The rows are grouped in 4 different ways at once. Each group adds its own fixed numbers to the row, and there is some noise. The rows also spread widely along 12 directions, which tell nothing about the answers.
(in the rows, 128 means zero)
Known rows, each followed by its group in each grouping:
[153 151 132 157  99 161  86 159 112 131 121 126 142 140 123 160 133  82
 117 136 135 142 133 101 128 115 118 120 142 112 134 100 131 101]	K (0) F K863
[104 156 101 151 102 150 137 145 124  86 133 101 136 101  94  93  89 104
 175 122 112 152 131 144 134 111 113 135 137 102 152 119 143  93]	H (0) Q K494
[137 106 123 163 138 135 157 113 130 122 117 161 121 149 116 145 108 115
 132 156 143  96  91 194 173 125 145 153 143  84  75 142 166 136]	H (2) W K463
[146 118 160 167 149 135  93 108 144 158 134 121 154 151 124 120 119 111
 101 163 144 121 118 127 151 132 134 149 145 115  97 126 131 112]	L (1) W K863
[104 100 122 106 193 100 171  72 149 125 158 117  93 106 124  94 109 150
 154 156 125  81 126 146 140 129 150 135 106 128 120 130 132 107]	U (1) X K494
[143 148 123 174 154 136 115 149 143  68 116 104 118 154 135 179 121 113
 148 142 201 140 154 138 172 175 125 155 153 139 126 142 115 120]	U (2) A K463
[106 114 166 156 146 135 113 119 116 136 122 101 130 129 122  88  70 143
 104 180 130  94  80 168 197  91 117 164  92  93 134 104 150 126]	P (1) X K463
[108 136 121 129 104 138 128 130 141 112 124 111 119 110 132  88 139 135
 128 132 113 137 153 129 124 143 116 134 130 160 122 144 108 121]	P (1) B K863
[125 145  97 142  95 142 149 140 107 116 120 150 123 113 102 134 113 109
 162 148  86 136 126 177 129 126 117 152 139  93 119 129 167 112]	L (2) F K463
[108 104 130 133  91 151 156 116 143  94 108 127 123 109 131 103 136 154
 104 126 132 111 142 126 158 111 145 105 139 133 106 125 101 129]	K (1) Q K463
[107 112 126 142 141 108 143 108 128 139 144 147 138 132 121 130 114 134
 137 103 158 116  95 139 146  99 161 114 132 104 117 110 127 137]	P (2) A K463
[123 134  90 155 130 109 124  74 179 194 185 123  79  66 121  70  82 141
 153 151 133 133 120 120 140 131 126 155  79 110 117 119 168  86]	H (1) B K463
[133 133 100 134 132  96 132  95 138 132 137 139  93 105 149 107 167 126
 153 110 147 137 173 109  82 160 138 113 111 165 103 123 101 128]	P (2) A K494
[102 130  87  59 135 115 150 121 139 171 182 125  90  82 129 174 123 160
 152  96 122 113 113  71 124 125 129 103 112 147 165  95 150 103]	P (2) A K494
[127 121 119 136  72 160 125 134 129 132 105 161 128 127 141 128 172 130
  96 114 116 135 138 120 111 137 122  97 158 160 109 143 117 139]	U (2) F K494
[122 144 142 111 150 128 108 125 113 129 123 104 111 111 132 101 130 118
 131 157 102 107 147 120 109 133 109 134  93 138 135 102 122 110]	P (0) F K863
[118 112 148 116 169 127 136  83 182 141 148 131 145 133 130 101 163 164
 102 133 128 104 141 112 120 178 150 126 162 178  99 177 101 136]	U (1) B K463
[104 135 130  94 112 117 143 164  90  79 120 110 131 146 119 158 136 122
 150 107 130 135 140 140 135 104 134 139 127 128 135 112 107 135]	K (2) F K863
[126 133 113 157  90 201 115 163 156 120 122 117 136 125 126 156 107 127
 102 147 143 130  98 122 179 141 100 117 172 136 154 148 156 104]	U (0) X K494
[126 143 139 100 183 142 151 136  99  86 111 115 139 142 101 139 134  98
 159 170  75  81 138 165 117 154 117 149 155 115 130 136 146 107]	U (0) A K494
[148 142 125 171  71 153  89 154 127 153 131 122 126 138 136 133 127 106
 110 157 135 154 122 142 156 133 103 175 134 119 100 127 153 114]	K (2) Q K863
[131 106  95 139  49 142 154 119 125 159 130 163 120 100 127 131 142 130
 111 125 119 132 114 139 142 102 138 121 146 109  90 122 153 118]	L (2) X K494
[127 143 109 114 115 158 118 166 126 137 121 135 103 134 137 178 126 121
 131 147 106 127 114 136 134 154 100 142 139 153 147 144 162 121]	U (2) Q K863
[119 116 131 162 150 137 134 139 117  89  93 147 133 162 127 148 104  95
 145 111 167 114  96 156 143  94 160  93 139 109 133 123 126 138]	H (0) A K863
[102 135 119 119  53 116 141 171  81  98 115 118 157 123  98 157 110 130
 143  80 139 167 119 141 158  66 142 139 140  90 142  91 118 138]	L (2) W K463
[109 158 106 140 117 176 118 165 115 108  91 145 111 123 122 119  95 118
 150 153  74 124  98 168 118 144  85 119 120 138 181 147 169 140]	P (0) F K463
[ 97 130 183  89 173  91  96 128  86 129 116  91 157 148 128 108 127 138
 118 104 138 113 121 100 108  90 145 116  98 147 173  84  90 148]	U (0) A K494
[123 117 122 128 103 171 138 152 118 100  83 134 111 130 135 158 120 131
 109 133 134 103 109 134 157 118 119  96 134 130 136 122 142 131]	H (0) W K494
[132 125 140 148 186 125 113 112 121 120  91 154 109 152 150 132 143 108
 127 129 146 105 128 116  92 139 146  68 113 165 148 122 108 148]	U (0) B K494
[ 95 132 120  69 101 150 155 169 121  80 113  93 150 141 108 166 137 162
 131 114 120 128 119 138 157 149 120 144 170 158 146 164 127 140]	L (0) B K494
[106 121 140  86  90 161 124 160 142 135 139 117 160 148 120 160 149 154
  90 114 116 130 107 108 150 131 125 132 177 159 134 157 125 133]	K (1) B K863
[131 124 141 141  98 138 119 138 107 100  65 129  99 122 157 111 146 134
 100 142 139 112 152 127 130 121 129 106  91 149 120 107 102 150]	K (0) B K463

New rows, each followed by its group in each grouping:
[ 99 112 136  89 103 114 146 136  95 120 112 123 118 129 126 111 130 137
 128 122  98 114 122 145 129  86 141 134 107 129 126 109 118 142]	K (1) Q K863
[118 153 129  74 107 114  89 152 119 186 158  97 143 129 120 144 139 152
 121 112 112 149 106  96 115 144 107 163 124 167 165 135 145 135]	U (0) B K494
[141 141 119 138 108 120 108 129 108 146 118 130 118 126 132 120 149 115
 129 132 128 135 131 126 112 141 119 133 114 142 118 121 129 135]	P (0) B K494
[118 159 178 105 134 104  93 145  82 127 124 110 192 168 102 101 158 103
 133 134  77 148 148 159  78 130 114 184 147 132 117 136 112 142]	L (2) F K863
[122 134 110 141 139 132 159 108 141  86 128 127 129 117 107  95 133 123
 162 144 114 113 148 168 127 157 134 143 146 115  96 153 124 120]	P (0) F K463
[126 130 147 111 189 110 111 117 136 133 144 122 129 141 132 155 138 117
 132 117 145 119 139  86 102 131 147 102 131 159 156 117  97 119]	U (1) X K863
[137 137 115 103 123 135 109 111 145 192 147 161 127 115 127 121 154 124
 123 136  65 130 131 106  66 155 117 120 141 162 127 151 148 118]	L (1) F K863
[ 91 171 122 144  83 171  86 164 155 113 134  80 129  95 126  76  88 152
 128 131 112 173 142 102 136 137  81 137 114 164 194 136 125 111]	K (1) B K463
[103 118 105 176 115 129 142 100 132 151  96 226 127 138 133  59 122 110
 152 106  82 136  83 196  51 104 148  80 124 138 125 170 153 184]	H (2) X K463
[ 96 124 124 105 102 103 142 138 101 106 132 112 128 129 125 125 124 142
 149  91 146 139 126 129 137  88 145 128 115 125 138 101 111 138]	K (2) A K494
[ 67 149 123  97 135 109 135 124 112 104 126 110 110  92 127  61 105 139
 174  94  92 137 146 123  75  97 118 101  83 152 183 102 114 127]	H (2) A K494
[123 112 138 146 149 119 148 106 134 100 122 130 135 136 113 125 115 125
 136 125 151 111 125 147 151 118 156 128 138 109 104 130 117 131]	H (1) W K463
[ 97 115 134 113 100 130 148 146 142  80 109  95 131 144 131 125 123 181
 115 121 164 127 122 167 183 143 128 171 135 152 104 166 114 164]	H (2) W K463
[130 117 108 151 143  87 130  96 154 145 154 150 134 149 118 146 125 140
 154  93 184 157 110 130 131 140 172 131 141 137 114 156 118 149]	L (1) F K463
[130 128 122 137 143 159 140 143 131 101 117 131 131 144 122 151 127 106
 134 154 120 103 114 156 143 146 123 130 158 124 121 146 141 118]	P (0) X K863
[124 138 110 108  88 101 152 121 112 140 194 110 165 110  83 129 144 113
 160 104 119 152 139 124 128 101 143 173 160  82  96 104 134  93]	K (2) X K494
[ 90 143 110 115 121 142 145 140 139  94 143 112 123 103 119 108 118 125
 159 119 106 141 147 131 109 120 119 119 139 142 156 131 117 100]	U (2) X K863
[ 98 148 132  85  83 132 136 188  94  60 112  81 164 142 104 160 136 139
 142  79 143 156 133 126 143 111 122 138 156 145 164 130 100 140]	H (0) X K494
[117 134 118 138 170 112 142  97 146 125 155 113 107 104 115 104 104 131
 157 150 133 113 136 133 145 140 135 141 110 116 126 118 130 103]	P (1) B K463
[135  87 110 108 153  84 169  74 104 172 132 147  65 102 133 112 116 131
 139 169 118  63  99 164 145  93 160 143  68  89  88  90 167 119]	U (0) X K494
[133 120 139  80 140 123 127 125  95 144 100 139 103 136 140 140 158 136
 114 150  94  85 125 126 105 133 124 120  98 148 123 113 135 146]	K (0) F K494
[109 124 113 150 143 168 136 130 192 103 151 111 127 131 128 154  98 156
 124 130 177 126 113 107 187 155 131 115 161 150 148 159 127 113]	K (1) B K463
[ 97 104 118 110 109 153 156 134 126 145 113 174 128 122 119 157 118 144
 107 102 107 105  76 124 143  86 153  69 147 129 157 124 142 144]	U (1) B K463
[102 103 137 134  99 145 120 108 140 166 117 138 109 103 143  65 119 144
  90 143  98 112 112 130 128  95 129 108 106 143 125 119 128 125]	U (1) Q K863
[112 104 152 122 180 107 152  92 130 116 131 110 106 130 123  93 109 130
 133 169 129  79 125 165 159 118 147 158 102 108  90 123 133 113]	H (1) B K863
[132 158 153 123 106 105  94 148 102 143 151 106 188 147  95 149 150 114
 121  93 136 169 135 100 124 118 141 159 161 122 135 115 103 129]	U (1) B K463
[144 145 164 160 138 145  71 109 134 173 124 115 123 109 143  66 138 101
  91 182  94 120 158 106 102 139 103 139 105 143 120 109 121  95]	U (1) B K863
[136 141 156  96 109 170  94 172  97 141  86 129 153 159 132 170 152 130
  86 154  73 113 112 127 122 156  89 143 163 166 149 149 150 145]	L (1) A K494
[146 134 104 169  85 156 115 144 139 134 120 157 130 135 127 155 133  94
 126 112 141 151 119 127 128 127 133 116 167 127 118 142 140 119]	H (1) A K863
[130 124 105  89 119  85 164 120  96 129 112 158 106 122 119 140 152 125
 162 104 105 114 125 156  87 121 157 132 109 127 111 129 133 159]	H (0) X K463
[121 132 102  88  63  63 153 144  76 103  93 129 112 129 125 122 170 139
 162  79 128 154 154 164  99 117 159 161 109 143 106 136  96 180]	U (0) A K463
[150 134  87 125 136 103 150 125 135 139 158 152 111 139 116 205 148 120
 163 115 158 134 119 134 140 165 148 154 152 125  94 141 147 133]	P (2) Q K463
[104 104 144  94 154 128 167 125 115  83 100 104 105 129 130 123 118 140
 126 153 130  71 127 158 163 113 143 131 111 119 108 118 123 123]	H (0) B K863
[152 108  90 129 115 142 170 131 145  90 132 121  86 121 133 206 144 133
 132 140 179 111 144 123 193 157 142 134 160 131  98 136 130 101]	U (1) X K494
[127 109 151 138 111 115 119  92 121 155 113 144 122 112 137  66 150 117
 103 133 107 114 145 123  98  98 145 114 106 130  89 105 107 125]	H (1) Q K863
[109 125  92 154 156  95 141  98 153 132 136 152  83 123 135  92  96 138
 178 123 141 141 110 166 106 138 148 129  94 153 148 163 135 153]	U (1) X K463
[136 119 138 162 132 108 132 101  95 126  89 157 123 141 127  80 139  95
 134 142 119 109 124 171 103 107 146 121 105 110  91 118 132 145]	H (0) B K494
[147  97 118 117 149 105 157  74 166 152 159 144 105 120 134 157 162 149
 115 125 167  98 142  94 146 150 173 118 137 137  73 130 113 121]	K (1) B K463
[132 134 121 154 131 129 121 158 105  86 106 139 113 167 135 178 126  95
 152 124 165 140 129 148 140 121 136 127 127 129 128 123 124 138]	K (2) F K863
[155 134 126 115 183  99 124  89 131 199 179 143 137 135  98 128 139  87
 154 162  85 101 112 142  95 149 142 175 144  97  88 131 170  97]	U (0) Q K863
[141 129 101 127  51 131 131 148  93 134  92 150  91 128 145 130 156 122
 126 138 106 135 134 163 122 131 113 154 114 138  96 131 150 150]	K (2) A K494
[137 134 135 156 153 122 117 113 130 138 132 158 152 143 107 135 121 100
 140 112 129 132 114 126 106 119 148 110 146 114 128 127 129 132]	H (1) W K463
[114 149 114 109 119 124 114 142 106 143 144 138 134 128 108 134 127 114
 156 103  93 150 121 109  90 111 122 114 126 135 169 116 136 124]	K (1) F K494
[ 95 122 107  88 134 109 160 136 134 106 136 116 105 123 130 159 117 164
 152 104 149 119 119 138 153 134 146 139 126 148 145 140 126 142]	U (2) A K463
[121 152 126 124 150 133 144 152  84  76 118 134 141 140 100 172 131  81
 172 113 110 128 140 134 108 114 127 112 152 108 145 102 131 111]	H (2) Q K494
[129 125  92 128 130 130 137  95 149 170 132 142  64  72 144  93 108 142
 141 163 103  93 121 131 124 142 120 123  80 124 123 112 164 107]	P (0) A K463
[153 132 140 126  97 132 116 140 114 142 113 138 136 140 127 163 157 124
 102 135 132 124 133 133 140 144 123 158 141 127  85 128 137 140]	H (2) W K463
[126 127 157 111 175  74 129 102  91 123 118 127 144 156 115 115 150 113
 148 132 115 120 145 145  91 133 150 145 120 135 112 125 107 147]	L (1) B K494
[142 129  82 149 150 135 155  86 134 173 175 169  96  78 101 131 104  83
 172 154  85 103 114 120 110 111 133 102 128  76 126  90 179  64]	P (1) X K494
[108 102 137 126 129 117 165 122  89 117 114 144 130 143 114 119 117 109
 138 150 105  85  94 199 157  85 148 153 129  75  87 112 150 133]	P (2) A K863
[131  99 126  90 159 122 153  91 144 162 162 133  95 103 133 178 139 151
 110 130 156  77 123  80 157 124 147 105 119 123 100  91 140  96]	H (2) F K494
[136 119 140 123 180 112 134 107 136 129 148 130 129 145 127 182 147 123
 128 115 183 107 131  93 141 138 154 110 143 134 107 111 118 117]	H (2) B K494
[135 161 118 143  85 144  85 150 116 149 140  99 140 106 112 125 112 115
 131 137 123 161 132 103 133 123  98 149 124 117 152 101 147  93]	L (0) F K494
[ 95 135  99 101  46  84 156 141  73 121 119 128 129 115  95  76 128 130
 172  89  82 165 119 183 106  79 135 170 109 112 119 128 135 154]	H (1) Q K494
[119 142 200 100 179 120  62 139  82 159 115 117 161 165 129 142 130 126
  91 122 114 112 105  86 101 102 114 108 103 154 180  89 116 147]	H (1) F K494
[ 77 123 142 136 182 124 153 121 113  80 133 125 154 129 101 111  77 100
 172 110 125 118 121 137 121  65 157  82 133  89 166  84 112 104]	L (2) W K863
[ 94 150 119 107 163 133 137 134 138 125 177 110 137 121 103 130  94 114
 171 130 105 128 120 121 122 120 122 135 135 114 161 118 148  88]	K (2) B K863
[107 140 142 120  98 118 118 133  94 109 112 101 141 115 122  64 128 123
 137 126 104 137 147 135 102  94 121 135 100 127 141 100 106 127]	K (0) X K494
[110  97 133 106 107 139 138 122 149 142 125 135 110 131 150 133 144 163
  93 126 144 104 112 134 154 130 133 129 127 156  95 145 130 140]	H (2) F K863
[140 117 136 124 154 108 125 115 112 152 114 137  96 140 136 136 127 113
 126 153 135  94 110 147 131 122 142 141  94 119 103 114 149 130]	H (0) B K863
[117 134 158 136 137 130 108 157 113  96 111  95 158 170 121 129 120 118
 123 139 148 133 113 162 152 125 128 165 145 133 136 145 114 141]	U (0) X K863
[103 135 118 127  85 120 125 118 172 123 164  93 142 107 126  87 132 171
 130  99 162 167 155 107 138 141 132 151 134 153 113 141  96 127]	K (2) W K463
[147 143 109 140  92 140 117 145 116 108  97 127 119 137 131 136 152 120
 135 142 126 144 149 150 120 165 110 148 140 152 110 155 131 137]	L (0) F K494
[ 93 143 117 102 149 141 110 131 161 155 172 116 120 110 120 130  96 144
 144 110 116 140 111  86 115 126 119 105 127 160 192 130 135 101]	U (1) F K863
[ 99 122 166  99 133 118 117 145  96  87  91 100 146 158 133 122 138 151
 112 105 151 119 121 133 135 112 134 123 116 159 142 126  95 164]	H (0) F K494
[113 129 102 111 152 103 135 119 163 143 148 115 102 147 129 113 115 149
 164 139 142 129 102 173 130 175 130 183 119 162 115 193 157 148]	H (0) B K863
[ 95 129  81 144 140 113 149 116 155 142 160 161 103 124 119 123  87 118
 185  97 144 150  88 153 116 111 148 112 124 126 145 147 160 126]	H (2) B K863
[150 138  88 155 122 123 124 116 145 147 160 147 103 104 117 176 125 109
 149 109 162 148 137  89 134 130 148 107 136 117 133 108 133  96]	U (1) F K463
[ 94 121 125  87 147 145 150 140 130 117 117 138 137 139 115 135 112 133
 141 116  93 100  93 147 114 116 135 103 143 136 153 144 143 137]	H (0) W K863
[108 145 110 123  58 138 113 151 125 145 146 124 143 117 105 113 110 143
 134 108 105 167 108 132 137 108 116 152 132 124 148 137 143 134]	K (1) F K463
[152 124  91 112 137  70 167  89 124 167 172 160 119 119 102 161 150 115
 175 129 120 124 132 153 106 145 161 174 138  98  70 133 155 119]	L (2) X K463
[ 91 114 144 122 168  83 152 104  92 108 136 126 134 129 109 111 105 116
 165  97 146 114 114 137 125  61 164 108  99  92 134  74 113 128]	H (2) Q K494
[124 131  58 135 157 150 194 115 153  96 151 165  79  99 113 153 114  92
 202 154  91 104 135 167 113 155 126 112 151 109 119 146 170  85]	P (2) X K863
[115 173 113 131 134 117  99 138 137 137 162  92 104  92 120 124  93 128
 164 125 141 158 146  96 127 136 103 152  91 131 169  99 142  95]	H (2) B K463
[129  91 124 152 115 113 152  84 137 139 128 151 118 111 136 114 136 121
 117 122 159 113 140 124 136  90 171  99 124 103  74  95 109 113]	L (2) W K863
[113 133 121 172   4 158 105 158 125 134 122 137 168 114 114  97 135 111
 101  74 133 191 123 112 132  68 135 108 166 117 121 119 109 120]	H (1) Q K863
[122 130 141 139 109 173 126 165 142  81 113 122 160 156 131 164 154 121
 103 123 146 137 140 130 148 151 121 124 195 160 121 161 104 128]	U (2) X K863
[ 85 144 106 137 124 141 140 134 142 108 135 123 121 107 108  93  84 136
 163 125 104 144 115 152 132 120 124 126 128 131 172 146 139 120]	U (1) B K463
[105 118 138 107 121 144 120 127 133 153 147 126 146 130 118 138 124 149
 102 113 123 123  98 104 144 112 130 112 148 142 152 128 130 124]	U (1) F K494
[108 157 120 109  85 124 117 174 108 104 142  90 151 122 105 158 120 141
 142  93 142 170 128 112 154 117 117 154 140 133 169 119 110 128]	P (1) X K463
[114 126 109 109 124 105 162 119 119 118 135 147 130 125 115 136 147 133
 154 105 122 120 128 149 120 131 150 135 143 122 105 132 124 142]	P (2) A K463
[141 112 144 101 118 124 135 157  93 120 117 132 152 188 117 216 159 129
 105 118 156 116  98 135 173 127 148 150 169 129 106 139 129 157]	K (1) B K494
[109 112  88 147  59 116 161 121 111 107 103 173 115 122 121 101 150 123
 147  74 126 159 129 156 105  94 160  92 136 138 114 143 104 157]	U (1) F K494
[106 136 135 124  88  97 117 143 111 141 134 101 130 137 122 109 108 154
 131 121 149 154 103 168 164 116 123 200 100 126 115 136 143 155]	H (2) B K463
[112 109 157 121 125 136 135 110 139 123 137 108 145 113 133 102 150 133
  95 131 137 104 153 108 143 109 145 120 147 125  95 105  96 100]	U (2) A K863
[ 99 109 141 122 124 112 146 131  76 122 107 168 149 144 112 144 121 109
 134  72 132 120  92 129 114  44 166  67 124  98 144  76 119 149]	H (2) W K494
[168 156 127 144 176 103 101 128 115 133 133 116 123 164 117 162 137  90
 166 158 143 130 131 149 116 182 117 185 128 130 108 143 154 126]	H (0) Q K494
